The first 8 rows are patterns. Each new row is the sum of 2 different patterns, raised or lowered, with some noise. Before adding, each is slid sideways (what falls off one end comes back at the other) and multiplied by a number that may be negative. Names go in the order of the patterns.
Some rows, each with the names of its patterns after it:
[ -8  26   9   4   1  27   1  20  -1   5  -3  -6  -1  -4 -16   2 -13  10
   4   1  -9   3  -8  -2  -2  -8   4  -2 -13 -19  17 -21  -1]  (0)
[-19 -15   3 -17  10  24   6  -9  16   8 -18   1   5  -9   5   0  -2   3
   3  28   0   9   3  -2 -21   2 -10  13   2  -3  -5   0   0]  (3)
[  1  -5   0   0 -12  33  -5   2   1   5 -17  30  -2 -18   2 -26  -5 -12
  14 -16  -6   4   2  21  15  -7  13  -9   1   0   1   1   1]  (1)
[ -4   4 -27   8  13  -7   2   7   6  -5  -1  -6   6  20  17  18  28  -4
  -8  -5   9  -9   3   6   8   1 -30  -2   2  -2   6  -2 -10]  (5)
[ 17   3   4   7  11 -24   2   1 -19   3   2 -22   0 -10   0   7  12  33
   7 -33 -25 -14   5   1  10  11 -13  29 -13  -1  -2  -7  10]  (2)
[  0 -13  11   2   6  -2  -2  -3 -20 -12  22  -2  -9   5 -13  -1 -14 -16
   0  -9  12  16  13   6   2  -3  -1  33   4  -8  -6 -10   8]  (6)
[  6   9   8  12   2  -9  -1   6 -27   4  -4 -26  -2  -3 -12 -30 -33  13
  -9  -3 -12   2   3 -16  -3   0   1 -28 -16   5  -8  -3  -2]  (4)
[ 14 -32   4   2  -4  -5  -3   0   2  -2   4   9  32 -17  -1  -1   6  -4
   8  -2  11   2   2  -8  10   9   2  -5 -14   4  -1  -3   5]  (7)

New rows. What belongs after each?
[-17  12  26   5 -17   1  -1   1  -6 -12 -24 -14  -3 -13 -15   0  21  -4
  -2 -10 -14 -47 -16  -1   1 -17  -9 -24 -12 -22 -44 -27 -14]  (3) (6)
[ 26  -1  -5   6   5   1  -1  23  41 -15   4  15  -5  19  14  20  13  29
   8 -16  -2 -13  -8   0   9   6 -20  -5  -2  -3  -1 -26  10]  (5) (6)
[-18  -1  -9   3   3  27  10  19  -1   3   7   7  21   8  16  12  -3  21
  -2 -20   5  10  -4  -2  17   4  -8   6  10   6   1   4  -1]  (3) (6)
[-17  -8 -14 -16 -15 -39  -3 -12 -14 -21 -23 -19 -18 -23 -15  -6  -9 -18
 -25 -14 -11  -4 -16 -16  -8 -13 -26  13 -24 -26 -15  -8 -21]  (3) (7)
[-35 -12 -11 -28  -9 -13 -29 -12 -20  -4 -25   3  12  -8 -44 -26 -42  -7
  -2  -4  11 -23  20 -29  -2 -12 -22  -8  -9 -19  -7 -15  -1]  (1) (2)
[ -7   6  16  13  -2 -10 -16   4 -13 -14   1   0  -8  -4  11  -8 -21 -13
 -26  -4 -12 -12 -19 -15 -12  -3 -14 -14  28 -12  -6  13 -11]  (5) (4)
[ 20  -3  -1  -6   5  23  -5  13   9   4  -4  34   3   7  13  13  12  15
 -11  13   2   1 -20  32  -6  11  14  11  16  13   4  -1  16]  (1) (7)
[22 35 13 19 11 30 45 25 16 27 12 33 18 14 24 17 20 18 10 18 -2 15 37 17
  9 22  7 17 11  7 22 12 23]  (0) (6)
[  0 -10 -13  18  -4   3  -5 -16 -12 -20 -25   2   2  -2 -27  14  -4  -4
 -14  -4  18   3  -7  -2  -6   3   1  -5  -8  21   0 -15   6]  (5) (7)
[-11 -15 -10 -66 -14   9   4  -5  -1 -37 -18   0  -4  -6   2   1 -23   8
 -14 -25 -15 -32 -30 -13  -7  -3 -14  -1 -16 -14   1 -13  -1]  (1) (2)
[ 0 16  2 -6 20  7  1 13  3  7  5  3 22  3 20 20 14  0 10  3 14 27  8  2
  7  4  1  0  6  4 14 25  8]  (3) (6)
[ 24  29   5  -9   3   5  -3   4  20   1  -1 -22   9  23   1  10   8 -10
 -10  38 -23  13  22   5  11  10   9   2   4  -9 -15  43  25]  (5) (7)
[-27 -28 -30 -10 -31 -45  -4 -31  -3   1 -16 -29 -28 -22 -12 -20 -22 -23
 -27 -19 -30 -29 -16  -5  -8   5  -4 -13 -32 -20 -28  24 -13]  (3) (6)
[-26  12 -28  14   3  -5 -25 -10 -10 -35 -31  -8 -37  -1 -11 -20 -23  -9
  -2 -17 -10 -19 -14 -36 -25 -42  12 -33 -19 -29  10  -7 -27]  (0) (3)
[ 19  -2   4   1 -17  13 -14 -10   0 -13   3  -7   9  26  16   6  -4  29
  -1 -14   3 -29  15   1 -12  14  -3  -5  -3  -4  -7 -25   2]  (2) (6)
[-13 -19  -4   9 -21  -2 -12  -3   6   2  25  10 -38 -21  -3  10  -3  15
  15 -22  28 -10  -5  -1  -4   9  17   3  15   7  12 -20  -1]  (3) (2)
[-15   9  -2  13  -2   9  18   2   8  15   5  20   0  17  12  -2   5  21
   5  17  15  13  14  16  23 -12  15   0   8 -12   4   4 -12]  (0) (6)
[ -5 -14  -9   3  12 -21 -13   3  -1 -15  -3 -11  -5 -15 -15 -18 -13  -8
  -6 -15 -20   5 -14 -11   3  -2 -28   1   5   1 -21  -7 -11]  (4) (7)
[ -2   4  24  21  13  29 -14 -18 -15   1 -11   3   3 -10  -4 -29  -1   4
 -10   2   2 -17 -10  -1 -29   7  12   1   2  -6   2  -6  -6]  (5) (6)
[  5  11  10   0   6  25  17  19  14   7 -10   5   3   4   8   1 -21   8
   5  15  13   2   8  15   0   6   8   9   8  17   3  17  -8]  (1) (6)
[ -7 -29 -25 -30 -14 -18  -2  12  -4  25   5 -19 -24 -23   0  -9  -8  -5
  -2  -3 -58 -15 -12 -28  -5 -14 -39 -21 -17 -38  -1   9   1]  (5) (2)
[ 28  37  31 -18   6  -5   4   5 -22  23   1  -1   3  18   1 -10   5  -5
  -6   5 -12  -7  -2  -7   6  12  -8  26  -2  -3  15 -20  -2]  (2) (4)
[ 15  34  18  -2  46  20  18   6   8  18  19  -2  12 -17  19   5  16  24
  38  19  37   5  26  12  22  16  25  31  35  17  37  14  -6]  (0) (3)
[-19  -7 -18   3   7  -1   2 -11  -2  -2  25  -7 -11 -14 -17   3  -7 -16
   2 -11 -14   5 -17  -9 -29   1  21  -2 -13  16 -17   8 -19]  (0) (6)
[24 33 15 29 16 12 19 21 27 35 11 12  9 36 23 28 28 17 65 19 24 25 19 32
 42 32 25 50 27  1 31 26  9]  (5) (2)
[ 31  -1  -8  18 -17   7  12  26   6  33  -1   7  13  17  -2   5   8   3
   8  -4 -21  -9 -19 -14  13  14   5   0   8   1  -2  -7   9]  (0) (5)
[ -6  -5 -37  -7 -16  -1 -10 -11 -14  -8 -10 -19 -16   9 -29  -1   8  -3
 -18   4  -5 -16 -10  -6 -19  -2  -5 -10  -9 -14  12 -10  -7]  (3) (7)
[-23   5 -18  -8 -11  11  -2  -3  -8   6 -32  20  -8  -2 -15  -8 -14  -9
 -27  -8 -19   4 -12 -11 -14  -2  -2 -11  -7 -13  -9 -19   9]  (0) (7)
[  3  10  33  28  -3  -2  -4  -5 -20   3   7  -2  -4  24   6  -6  24   3
  34  31   5  14  13  35  45   1  13  32  10  -7   8  21   7]  (5) (4)
[-11   4   2 -14 -32  50 -22  -3  -3  29  12   4  -1  30  -2  14 -30  20
  -4  -5  -6   1 -22   3 -24  11   2   8 -15  -5  -9   1  10]  (0) (7)
[ 14  -6 -15  -8  15  -7  -1   4   5   0   0 -12   3 -17  -1 -11 -15   2
  14  -7   9  -2 -25   1   3  -3  -4  12  10  -3  11  -7 -15]  (3) (7)
[ -3  -7 -17   4   3   9   2   6   2 -17  -6  -3 -15  -6   0 -20 -11 -25
   8 -12   8  18  19 -21 -17  -9  21  -1  19   6  -7  17 -14]  (0) (2)
[-24 -36  13  -1 -19   7 -20 -15   7  -3 -17 -11  -5   5  26  13  -6  14
  -1 -22   0  -1 -16   2  -1 -24  -3 -11 -13  27   1  24   3]  (1) (2)
[-40 -48 -35 -48 -32 -53 -32 -69 -46 -31 -36 -30 -31 -24 -11 -25 -11 -35
 -43 -34 -18 -58 -24 -33 -53 -27 -37 -44 -48 -46 -31 -24 -34]  (0) (4)
[ -3   1 -26   7  -4  -6  11  20   7  14  -6   2  -2   2  13   1  16  20
  -5  18 -13 -23  -1   7  -4   5  25   6   1  12  -3  18  10]  (3) (6)
[-13   3  -8 -15  -4  -1  -1  11  -7   0 -14  -4 -20  11   2   1   0   3
   7 -11  -3   1  13  -5  22   5  17 -24 -11  -7   0 -30  -3]  (0) (5)
[  7   1   5  19   2  14  -4   1 -17  -3  -5  -4 -11  17  -9  15  -2  -1
  -2   8  -5  -2  10   2   3   9 -15 -29   8 -13  -9  -7  29]  (0) (3)
[-14  -2  14  -5   0  11  11  13  10   1  -6  -3   3 -42  17   1 -23  -4
   1 -16 -24 -34  15  -9   3 -14   1   2 -11  10  -1   4 -22]  (4) (7)
[-24 -11  -4 -24  -4   3 -10   5  14  -3  -8  -3 -13  -9  40  12  12  28
  -4  -8  -9   4 -12  -2  -5 -23  10 -34  -3  -8  -4  -5  -2]  (5) (7)
[ -1  -7   1   5  15  -4  10  15   4  25  15  -2 -17  -8  13  -1  -6  11
   2   9   2  21  -2 -11  -5  21 -12  -7  -1  -2   3 -11 -15]  (3) (6)
[ 25   5  17  17   5   5  -6 -17 -12  -6   7   1   1 -27   3  19   8  14
  -4  -1   9  12   1  -4   7   4   7  24  14 -14   5  10 -19]  (6) (7)
[-12   0   4 -31   7   4   0  11  -8 -16   2  -7  -5  -1  34 -17  12  16
   2 -24  11  -5   5 -21  -9 -30 -31 -10  30  27   9  -2   7]  (0) (2)
[ 10  -5  -3 -13  17   1  10  32  -5 -20   3   2 -16   2   3 -39   2   9
   6  16  -4  22  12  -2   3  -7 -15   5  -4  33  15 -23  -2]  (3) (6)
[-13   9  18  -6  19  -4  -7  18 -10   0  -1  -4   0   8   1 -10  36   2
 -15   2   5 -28  28   2 -32   4 -33  -6 -10  21   6  -4 -20]  (1) (2)
[ -5  12 -20  12 -11 -14  -4 -23 -25   0  -8   8 -10   1 -14 -22 -12  -6
 -14 -13   3   3 -41   2 -11 -11 -11   5 -35 -19   9 -12  12]  (3) (1)
[-21 -16 -13 -31 -14   3 -23  -5 -13  -1  -8  -6  -7 -10 -18 -38   7 -12
 -20  -7 -10 -11 -11 -16 -13 -15 -16 -42   5  -6 -32 -13  -8]  (1) (7)
[  9  13 -18  10  12   2  -9  -3 -29   1   8   0   5  17  11  15   9  15
  -2   3   3  12 -15  11   2   4  17  18   6  24  14 -12  28]  (0) (3)
[ -5  -7 -17 -19  10  -5   1  -5  -1  -2 -26   8   4   2 -22  -9   1  -3
  -7  -1   4  10  -1   4   1  -2   7   3 -17   7  -8 -22  13]  (4) (7)
[-25   2  -6 -17  14   3  14  27  10  27   2 -28 -32 -11   8   8  13 -10
 -13  31 -13   5  -5 -14   7  20 -14  13  13   5 -19   9   6]  (5) (2)
[  0   2   0   2  -5   1  -4  28   6   5   6   7 -11  16  16 -10   2 -12
   4  -4  11  -9   0   5   0   3  21   1  12  -6   3   0   4]  (1) (7)
[ 24  14  28   4  10  35  21  10  36  28  11  17  18  10   7  14   5  12
  -5  -7   4  -2 -21  36  17  20  27  22  12  17  32  36  30]  (5) (4)
[-33  11  -1  -1   1   1  -2 -13 -19 -15   1  -7  14  14  -3  -8   2  -8
 -17  31 -34 -10   2  -7  -6 -18 -14  -5  -3 -16 -32  -5 -26]  (5) (2)
[ -8  -3  21  12  14   3   9  18   3  10   9  12  15 -10  27  16  -7   7
  29  -9  19  22  15  39  10  24  -8   6   4   2   8  -1   0]  (1) (6)
[  1   6 -15  -1  -3 -16 -28  32 -21  -5  -2  20   7   0  -7  19  -6   6
 -25  13  -6 -10  -9  -2 -22  -1 -19   4   1   5 -15  -5 -12]  (0) (7)
[-10 -33  -7 -22  -6  -6  -4 -11  -1 -12   5 -10 -14  -8   1 -18 -10   9
 -11  -2 -10  -4   4   9 -26  11 -11  -7 -51  -6 -15 -11 -38]  (0) (7)
